There are 3 ways to turn a row about zero (a turn may also mirror it). The second row of each pair is the first, turned, with some noise. The first 27 pairs use one turn. New pairs use 3 turns, one after the other, and a turn may come again.
(in the rows, 128 means zero)
Known pairs, each followed by its turns in order:
[122 131  73 151  95 136  95 147]
[127 129 124  83 131  92 168 162]
(1)

[109 118 123 124 117  93 114 172]
[128 176 138 124 113 123 152 152]
(1)

[143 112 138  97 104 106 147 104]
[141 129 138 135 161 176 116 136]
(1)

[107  98 131 108 152 182 164 128]
[116 128 172 118 143 105  81  88]
(1)

[107  71  96 121 128 158  92 156]
[163 139 137 186  90 152 134 153]
(2)

[139 208 149 149 104 127 169 134]
[ 99  75 116 144  74 152 109 169]
(1)

[172 112 138 127 146  95 166 110]
[132 137 194 141 106 125 112 113]
(0)

[133 103  65 172 105 134 112 107]
[128 182 138 166 159 141 108 162]
(2)

[102 134  86 135  95 149  84 160]
[150 155 139 156 115 110 152 190]
(2)

[170 118 123 150 134  86 110 141]
[ 98 145 175 116 114 150 107 141]
(2)

[ 61 154 101 114 155  90  91 167]
[ 81 138 126 155  79 101 197 152]
(2)

[150 101 140  96 141 128 151 182]
[134  87 123 125  73 138  96 129]
(2)

[161 118  98 109 109 137 138 116]
[148 112 158 135 155 150 128 147]
(0)

[120  61 137 147 181  93 150  86]
[108 131 160 166  70 115  65 134]
(0)

[ 98 145 114 182 134 160 108 135]
[126 140  75  76 135 127  96 143]
(0)

[128 150  80 139 115 120 159 135]
[120 126 110  93 117 119 100 173]
(1)

[111 145 198  79 131 127 129 145]
[ 92 135 166 189 118 161 132 110]
(1)

[123 131  85 124  99  83 103  86]
[129 105 130 133  94 200 137 147]
(0)

[171 143 127  72 127 107 123 148]
[118  90 124  82 105 152 126 160]
(2)

[ 96  97 148 112  86 178 188 162]
[114 182 121 166 185  89 144 163]
(0)

[118  90 190 107 125 146 101  82]
[161 113 164 179 166 135 143  84]
(1)

[125 123 165 140 156 155 113 107]
[156 143 138 124 130 136 144  77]
(2)

[148 132 167 155  60 143 175 130]
[ 90 180 166  99 157 121 165 163]
(0)

[123 133  87 146 142 142  80  94]
[129 113  91 110 165  83 156 120]
(1)

[168 140 103 127 113 116 145 132]
[114 134 121 101 136 135  94 158]
(2)

[ 94 147 136 138  86 115 173 122]
[110 187 122 134 135 156 158 140]
(0)

[154 108 180 133 161 126  91 115]
[100  89 146 113  97  84 122 104]
(0)

New pairs. What belongs after each?
[124 131 135 155 123 100 123  96]
[127 112  99 100 132 125 155 121]
(1) (2) (0)

[ 93 135 126 114 118 120 149 124]
[128 159 141 124 125 152 147 139]
(1) (1) (0)

[107 127 199 116  90 100  76 117]
[ 79 175 167 186 115 133 120 128]
(0) (2) (2)

[156 136 162 106 130 109 125 101]
[136 151 176 115 125 134 120 103]
(0) (1) (2)

[168 158  67 141 147 182  91 122]
[163 131 154  75 119  54  98 125]
(1) (2) (1)

[ 78 112 116 115 154  88 136 102]
[131  84 165 150 159 160 143 141]
(1) (0) (0)

[162 175 140 141 123 141 101 137]
[163 146 102 163 124 161 107 138]
(0) (2) (2)

[109  92 125 116 161 105 131 150]
[118 136 144  79 117 159 115 136]
(0) (1) (1)

[161 104 124 113 126 122 116  95]
[130 109 126 112 169 155 119 136]
(1) (2) (0)

[153 166  90  90 149 111 124 153]
[118  72 116 121 165 124 105 109]
(0) (2) (0)

[167  73 143 137 124  75  83  99]
[ 57 125 120 169 119 127 194 123]
(2) (0) (2)

[150 138 128 144 145 169 173 116]
[134 100 149 113  94 133 103  89]
(1) (2) (1)

[132 138 106 102  92 142 152 132]
[164 111 146 109 132 154 124 146]
(1) (2) (1)

[173 155  77  93 105 156 115 118]
[136  60 137 101 170 127 155 125]
(0) (2) (1)

[158  82 174 109 178 127 194 121]
[142 114  64 155 123  66 110 183]
(2) (0) (0)

[168 130 176 163 114 105 179  99]
[143 140 157 203 167 144 134 135]
(2) (0) (2)

[122 110 162  63 133 141 147 146]
[123 165 161 108 142 146 108 183]
(0) (1) (2)

[114  97 131 133 147 103  94 113]
[129 127  86 139 122 145 140  97]
(2) (0) (0)

[126 153 138 130 222 155 150 121]
[179 107  99 169  98  70  95 126]
(2) (1) (0)

[129 118 181 114 202  94 130  97]
[ 78 135 176 124 183 108 170  99]
(1) (0) (1)

[146 146 129 132 110 129 134 148]
[147 144 118 106 123 139 142 121]
(1) (2) (1)

[105 144 139 134 109 105 173 190]
[162 140 165 164  72 105 118 117]
(2) (2) (1)

[156 179 131 162 127 130  99 154]
[119 127  86 134 175 127  95  90]
(2) (0) (2)

[107  99 152 104 151 180 146 127]
[130 105 130 120 139 166 157 174]
(0) (0) (0)

[127 145 153 173 141 170  81 134]
[144 142  89 119 133 123 106  64]
(0) (1) (0)

[103 131 122 171  88 164 107  86]
[ 92 116 134 168 182 119 128 166]
(2) (2) (1)

[147 134 130 175 135 199 119 134]
[162 153 130 173 101 151 112  75]
(1) (2) (2)

[ 93 136 112 101 138 154 100 152]
[ 88 144 101 118 162 143 139 138]
(0) (1) (1)

